The rows of a group lie close to one hidden flat surface of 6 dimensions, which passes through zero. Surfaces can cross.
Known rows, each followed by its group:
[-20  -9  14 -15 -19  10 -22   2 -10  28 -12]
X
[ -4  -7  -9  -3 -12   0 -21   1   2   2 -19]
J
[-5 13 -7 27 10  4  4  9 22  6 -8]
J
[ -7  -3  -1  -6 -16  -2 -20  -6  10 -16  14]
R
[ 13  21  15 -10  12   5  15  -8  -5   8  30]
R
[ 43   9  -8   6   5  16 -13  -3  -3 -21  31]
Q
[-19 -21  -8 -27 -22  12 -19  -5  10  -5   6]
S
[  4  13   4  14   0   9   9   0  -6  29 -17]
R
[  3 -11   3 -35  -6  -7 -15  -3 -21  -5  -1]
J
[ -1   4  15 -14  -1  -2 -12  -1  -4   0  24]
Q
[-21   2   8  16   0 -17  -5   2   9 -11  12]
J
[ 10   1 -12  10   7  -7  12  -3   8 -16  10]
X
[ 20  16   0 -30  41   0   8   9   1  -2   1]
J
[-16   1  19  11   0 -17 -28  14   5  14  -6]
Z
[-39   7  13 -25  -2  -2 -30  -6 -10   5  10]
Z
[  4  12 -22  11   3  13 -21 -12   1  25  -5]
P
[ -7  32   7  17  18  -6   2   7   8  -5 -16]
X
[  2   2  11 -22   8 -21  14   4  12 -32   0]
X
[ 19 -21 -21  -2  -6  24   3   6  22   0 -20]
S
[-10   1 -11 -20 -16  20 -21  -8  23   9  -3]
S
[ 24   0 -24  -4   6  23   6 -12  -4  19   8]
P
[ 37  27  -8  18  23  12  18   7  18  10 -12]
S
[-27  25  21  -6  25 -21 -27   8  -9  10   7]
Q
[-22 -16  -4  -6  -3 -19 -11   6  11 -23  -1]
Q
[ 40  15  -5   2   0  24 -10  -8 -18  29  -1]
R
[ 24  18 -12  21   9  -4  19  -6  12 -17   4]
Q
[ 10 -29   8   5  -2   4  12  16 -21  10 -15]
S
[ 18 -22   1  -6 -12  17  14   3  -9  14  -4]
Z
[  0  25  11   7  -8 -11 -12  -3   9   9 -17]
X
[ 9  2  6 -5 -7 13 29 -8  2  0 15]
R
[ -1  -3   8  -5   9  -5  10   2  12 -10  37]
Z
[  5 -28 -17   0 -18   7   7   0   6 -15  -9]
R
[ -9 -10  13 -17  14   2 -18  21  -1  22  -5]
S
[ 18  10   6 -17 -19 -30   8  -8  23 -24  -9]
X
[-3  2 -5 11 24  6 26 -3  3 33 21]
P
[ -6 -15   0   0 -22  -6 -13   5   6 -24 -17]
P
[-20 -11  -1  30  -9   3   9   6   9  32 -15]
P
[ 17  10  -1  -7   7   2 -15  -3  -8   2  11]
R
[-14 -37  -3 -13 -33  14 -18   2  -5  11 -17]
Z
[  5 -17  29  17  -7 -11  -9  23   7  31   7]
Z
[ 12  -3  17   8  24 -33   3  22   4  -4   0]
Z
[ 11   6  18   7  -5  -5  23   7   1 -14  -7]
P
[  9 -21  10 -11  -3   8  15   5 -21  11   2]
S
[-22   2  10  22 -13  -1  -8  -1   1  14   5]
J
[  0 -26  -7 -17   7   1  31   3  -4  -8   2]
Q
[ -4 -31 -31 -14  -3   5 -14  -6   4 -11   9]
P
[  2 -17  -7  -8 -23 -16  -5  -4  14 -22  -5]
X
[ 36  27   2  14   3   2   5 -10  11 -18  29]
Q
[ -6  12   1   6 -16 -20 -24 -12 -12 -10  -6]
J

New rows, each followed by its group:
[ -9 -14 -15  -9  11  -4  -6  -2   3  -6  14]
P
[ -5  -2   2   3 -15   4  14  -7  15 -14  13]
R
[ -8  24  12  27  -2 -12  -1  -4 -17   7  -3]
S
[ 25  23  18  12 -36   4  -1 -18  18  -2  25]
Q
[  2 -11 -11 -10  36  -5  32   8 -10  -6  -4]
Q
[ 25  35  -4   6  11   2  -3  -5  -4  12 -19]
J
[ -3  25  11  11   6 -13  13  -5   6   7  -2]
Q
[ 12 -13 -16   2  13   9  19   9  24 -15  -5]
J
[  7 -18 -11  -9 -14   4 -13  -5   4 -18   7]
R
[ 20   6  -4  -2   0  -3   6 -12  -4   8  19]
X
[-14 -13  10 -24  -5 -17  -8   4   5 -18   0]
X
[ 15  17 -17  15   3   5  11  -6  -1  -3 -21]
Z
[ 15   9   1  17  20 -20  23   5  -4 -23   9]
S
[-19  -7  -2  -4   8 -21   3   4  11 -24   1]
Q
[-27 -21 -19  -7  36 -12  -1  18 -11  -7 -26]
Q
[  7   3 -20  20  15 -15 -33   9  -5  -5 -27]
R
[ -5 -11 -17   3  -8  -2  -3  -5  10 -19  -9]
Z
[ -3   2   7   2 -18   0  37  -9  13  11  -9]
Q
[ -2  25   1  12   9  -5 -13   0  11   8  -7]
S
[-26  12  -9   9  41 -23 -16  16  -4  -3 -21]
Q
[ 18   9  -1  -4  21  17 -22   4 -23  13   9]
Q
[ -8  31  19 -10  19 -17 -20   1 -13   8   6]
J
[ 30  22   9  -2  11   9  21  -5 -10   3   6]
P
[-27  -9  24   8 -13   0  -1  10  -3  29 -13]
P
[  8  21 -11   1  21  -9  13  -7  -1 -22   0]
Z
[ 16 -32   9  13 -23  12   7  11   6  21  -2]
Z
[-13  20  -2  24 -15 -15 -28  -4   1  -1 -21]
J
[ 24   7  -6   5  17  13  -8   6 -28  41 -26]
R
[  3   2  -6  -4  15  -4   0   7  15 -10   2]
S
[ -7  13  -9 -16  -4   9 -14 -10  23  -1   8]
S
[ 10   1 -25  32   7  -4  10  -1  16 -27  -5]
X
[-33   3  36 -22 -21  -6  -2  -5  -3  31   8]
Q
[  1 -27  -6   8 -20   4  -6   5   7   3 -16]
Z
[  7  23 -13  24  17 -24  -2   2   6 -20 -21]
Z
[  1  -2  -8  -8  -6  18 -17   6  19  20 -18]
S
[-25  -2   8  29 -19  -2  -5  -1   3   5   7]
J
[ 10 -31 -10 -14   4  19   9  -6 -21  17  32]
X
[-13  -2   7 -34   3 -11 -29   3 -13  -1  -8]
J
[  1  21   1  17  -4 -19  -9  -3  17 -17   7]
Q
[  6  10  32 -15  12  -5  17   7 -11   2  16]
P
[ -5   7   8  15   1 -25   8  -9  -5 -24  31]
J
[  1  34  -3  16  -5   9 -14  -8 -14  30 -38]
Z
[ -6  -5   6 -27  32 -13  -9  14  14 -10  15]
S
[  2  23   9  14 -17   1   9  -9  12  15  -5]
Q
[  7 -23  -6 -18 -19  -1  12  -2   9 -17  -9]
X
[-14  15  -9  15  -2  -5 -10  -7  21 -19   7]
Z
[ 28 -19  -2 -19 -16  23  25  -5 -13   0   2]
P
[-26 -16 -23  26  -6 -11 -44   1   3  -6   4]
X
[-27  -9  12 -11   0 -18 -26  11   2  -2   6]
Z
[ -6   4  17  -9   5  24   5   3 -18  29  -2]
X
[  4  38 -18  17   1   2  -9 -16  31  -6  -4]
S
[-17 -19   1 -24 -33  14  -4 -18 -17   5  14]
S
[ 19  11   1 -12  14   0   4  -6  -4 -11  13]
P
[ 40   1 -20  -5  -3  19  10 -14  -2 -15   1]
P
[-30 -11  13 -16   9 -18  16   8   6 -16   7]
R
[ 32  -1 -22  21   0   5  25  -3   3 -11 -21]
Z
[-14 -22 -17   1   9  -6  30   5   4  -6 -24]
Q
[ -4 -15   0   1 -20  28  -4   2  -2  29 -17]
J
[  5   4 -22  38 -24  -1   6  -5  25 -14 -30]
Q
[-22  17  20 -11  -2  -7 -25   1  -3  11  12]
R
[  1 -21   6 -13   6  23  30   6   0  14  23]
J
[  1 -14 -11  -4   9   6 -19  22  25   7 -26]
S
[ 26   9   7 -11  10   7  12  -6  -6  -3  31]
Q
[  7 -19 -13  -5  15 -13  -5   9  -6 -14  -5]
R
[ 19 -26  -5  -7 -37  23  11 -10   3   1   4]
Q
[-15  12  17 -15   9 -13 -34   4 -10   6  14]
R
[  8  11  10  27 -14   8   9  -7 -22  22 -10]
S
[ -1   4  -4  11 -39  18 -39 -11   8   6  -6]
R
[-10   1  11 -14  32   5   8   9 -18   3  27]
X
[-17  -8   4 -14  14 -19  13   6   3 -10   4]
Q
[  3 -31   8 -10  19  -8   4  26  -7  -1  -7]
S
[ 14  23  14 -13 -23  -9 -25 -22 -43  19  -8]
J
[-18   0  -4 -21  32   1 -22  26  28   6 -23]
J
[  9  13   3 -32   8   5 -24  -9 -17   4  12]
P
[ -1   9  -4  37 -21  24   0   0  11  31 -24]
J
[ 16 -13   1 -12   8   3  29  -1   6 -13  36]
Z
